The groups are shells around one centre, one inside the other: the same stretched ball of 2 dimensions in 6 sizes.
Known rows, each followed by its group:
[-12.0 -30.0  19.2 -26.1  13.4   4.2  13.7   8.0  25.0]  F
[-10.6 -14.4  47.4  42.1  43.2  10.4  51.3  56.8  45.4]  M
[ -7.1 -27.5  10.6 -35.7  -7.2  -6.9  -0.5  -8.0  23.7]  T
[-13.7 -26.6  31.1  -1.9  31.4  11.0  31.1  29.4  31.5]  F
[-13.7 -28.3  27.6 -10.0  27.0   9.8  26.3  23.1  29.1]  K
[-11.7 -16.2  46.8  38.4  45.0  12.4  51.3  56.0  43.9]  K
[-11.9 -27.9  23.3 -16.1  18.4   5.4  19.5  15.3  28.0]  Q
[ -6.6 -27.3   9.4 -37.4  -9.7  -8.0  -2.5 -10.3  23.4]  G
[-13.9 -29.1  26.3 -13.3  25.7   9.5  24.5  20.9  28.0]  M
[ -7.5 -27.2  11.9 -33.2  -5.2  -5.9   1.4  -5.7  24.4]  Q
[-12.9 -27.0  27.8  -7.8  25.4   8.5  26.1  23.3  30.0]  T
[ -3.9 -20.1  16.1 -15.9  -8.2 -11.0   5.1   0.9  30.6]  M
[ -6.6 -27.3   9.4 -37.5  -9.8  -8.2  -2.5 -10.3  23.4]  G
[-14.2 -23.8  38.4  13.7  40.7  14.0  41.1  41.8  35.7]  K
[ -7.8 -28.2  10.8 -36.5  -5.7  -5.7   0.1  -7.5  23.2]  T
[ -6.1 -15.9  30.8  13.7  14.0  -2.5  26.5  27.1  38.6]  G
[-10.3 -16.9  41.3  28.5  35.6   8.2  43.0  46.1  41.5]  Q
[-13.5 -27.8  27.7  -9.2  26.6   9.4  26.3  23.3  29.5]  F

New rows, each followed by its group:
[-10.1 -30.6  12.4 -37.5   1.2  -1.3   3.5  -4.2  22.2]  F
[ -7.2 -16.3  33.4  17.2  19.3   0.1  30.6  31.7  39.2]  Q
[ -7.8 -13.7  40.6  32.5  29.3   3.6  40.7  44.4  43.5]  K
[-11.7 -29.5  19.0 -25.7  12.5   3.5  13.4   7.7  25.2]  G
[-12.9 -29.7  22.3 -20.6  19.1   6.9  18.8  13.8  26.3]  K
[-11.1 -14.9  47.9  42.0  45.1  11.7  52.3  57.8  45.2]  M
[ -7.9 -30.0   7.3 -44.7  -9.4  -6.5  -4.6 -13.4  20.8]  K
[ -4.3 -20.7  15.6 -17.7  -7.9 -10.4   4.8   0.1  30.0]  K
[ -5.6 -22.1  16.8 -17.8  -3.4  -7.7   7.1   2.5  29.5]  Q
[ -4.8 -23.2  12.5 -26.2 -10.3 -10.4   0.8  -5.2  27.3]  F
[ -5.5 -20.7  19.4 -11.8  -0.8  -7.0  10.5   6.9  31.3]  Q
[-11.3 -15.7  46.7  39.1  44.1  11.6  50.9  55.8  44.2]  K
[ -6.0 -23.8  14.2 -24.5  -5.8  -8.0   3.7  -1.9  27.5]  Q
[ -6.1 -27.5   7.1 -41.6 -14.0 -10.0  -6.1 -14.5  22.4]  K
[-11.6 -31.6  15.0 -34.6   7.9   2.3   8.0   0.8  22.6]  M
[-10.2 -31.7  10.6 -42.0  -0.3  -1.4   1.2  -7.3  20.9]  M
[ -9.9 -16.5  40.8  28.4  34.0   7.4  42.1  45.2  41.5]  Q
[ -9.5 -30.4  10.9 -39.6  -1.8  -2.7   1.3  -6.8  21.9]  F
[ -5.2 -20.9  18.2 -13.9  -2.9  -8.0   8.7   4.6  30.8]  T
[ -4.3 -18.6  20.7  -6.2  -1.8  -8.6  11.7   9.0  33.3]  K
[ -5.6 -21.7  17.6 -16.0  -2.7  -7.5   8.1   3.8  30.2]  Q
[ -9.7 -31.5   9.1 -44.2  -3.4  -2.9  -1.1 -10.0  20.5]  M
[ -8.8 -13.9  43.5  36.7  35.0   6.5  45.3  49.6  44.5]  K
[-14.2 -24.7  36.9  10.2  39.1  13.7  39.1  39.3  34.8]  K
[-10.7 -17.5  41.6  28.2  37.0   9.1  43.6  46.7  41.2]  Q
[ -8.7 -13.3  44.4  39.1  35.8   6.6  46.4  51.2  45.1]  M
[ -9.0 -30.7   8.8 -43.4  -5.1  -4.3  -1.7 -10.5  20.9]  K
[-13.1 -19.7  43.6  28.3  44.4  13.8  47.8  50.9  40.5]  F
[-12.6 -26.6  27.7  -7.3  24.7   7.9  25.9  23.2  30.2]  Q
[ -6.0 -25.9  10.2 -34.1 -10.4  -9.0  -1.9  -9.1  24.6]  G
[-13.6 -27.3  29.2  -6.1  28.7  10.1  28.3  25.7  30.3]  F
[-14.2 -23.0  39.7  16.9  42.2  14.4  43.0  44.2  36.8]  K
[ -4.7 -21.7  14.9 -20.1  -7.9 -10.0   3.9  -1.0  29.2]  F
[ -4.7 -23.0  12.8 -25.4 -10.0 -10.4   1.2  -4.5  27.6]  F
[-11.6 -18.7  41.3  25.9  38.5  10.6  43.7  46.5  40.3]  Q
[ -4.7 -18.4  22.0  -3.9   0.6  -7.6  13.7  11.5  33.9]  F
[-11.8 -19.0  41.2  25.4  38.7  10.6  43.7  46.2  40.1]  Q
[ -9.5 -28.9  14.6 -31.5   2.7  -1.4   6.2  -0.6  24.1]  Q
[ -6.9 -26.4  12.0 -31.8  -6.1  -6.7   1.3  -5.5  25.0]  Q
[-13.3 -20.2  43.0  26.6  44.1  13.8  47.1  49.8  40.0]  F
[-12.3 -29.0  22.0 -19.7  17.6   5.7  18.0  13.2  26.7]  G
[ -8.0 -16.0  36.4  22.3  24.6   2.6  35.1  37.1  40.4]  Q
[-11.1 -30.5  15.5 -32.3   7.4   1.6   8.5   1.6  23.3]  F
[-12.9 -30.5  21.1 -23.5  18.0   6.6  17.0  11.6  25.4]  M
[ -4.9 -20.6  17.8 -13.9  -3.9  -8.7   8.1   4.0  30.9]  G
[-11.8 -28.1  22.5 -17.8  16.9   4.9  18.2  13.7  27.4]  Q
[ -7.7 -28.6   9.4 -39.2  -7.5  -6.4  -1.8  -9.8  22.6]  G
[ -7.8 -13.2  42.1  35.6  31.0   4.2  42.7  47.0  44.3]  M
[-10.5 -17.2  41.3  28.5  36.3   8.7  43.3  46.5  41.4]  Q
[ -8.5 -31.0   6.8 -46.9  -8.8  -5.7  -4.9 -14.0  20.0]  M
[ -7.4 -13.7  39.9  31.1  27.7   2.9  39.5  43.0  43.1]  K
[-11.3 -30.4  16.3 -31.2   8.5   2.1   9.4   2.7  23.6]  F
[ -5.9 -17.9  26.6   3.9   8.8  -4.0  20.6  19.5  35.7]  Q
[ -6.2 -24.4  13.6 -26.3  -6.2  -7.8   2.9  -3.0  26.8]  Q
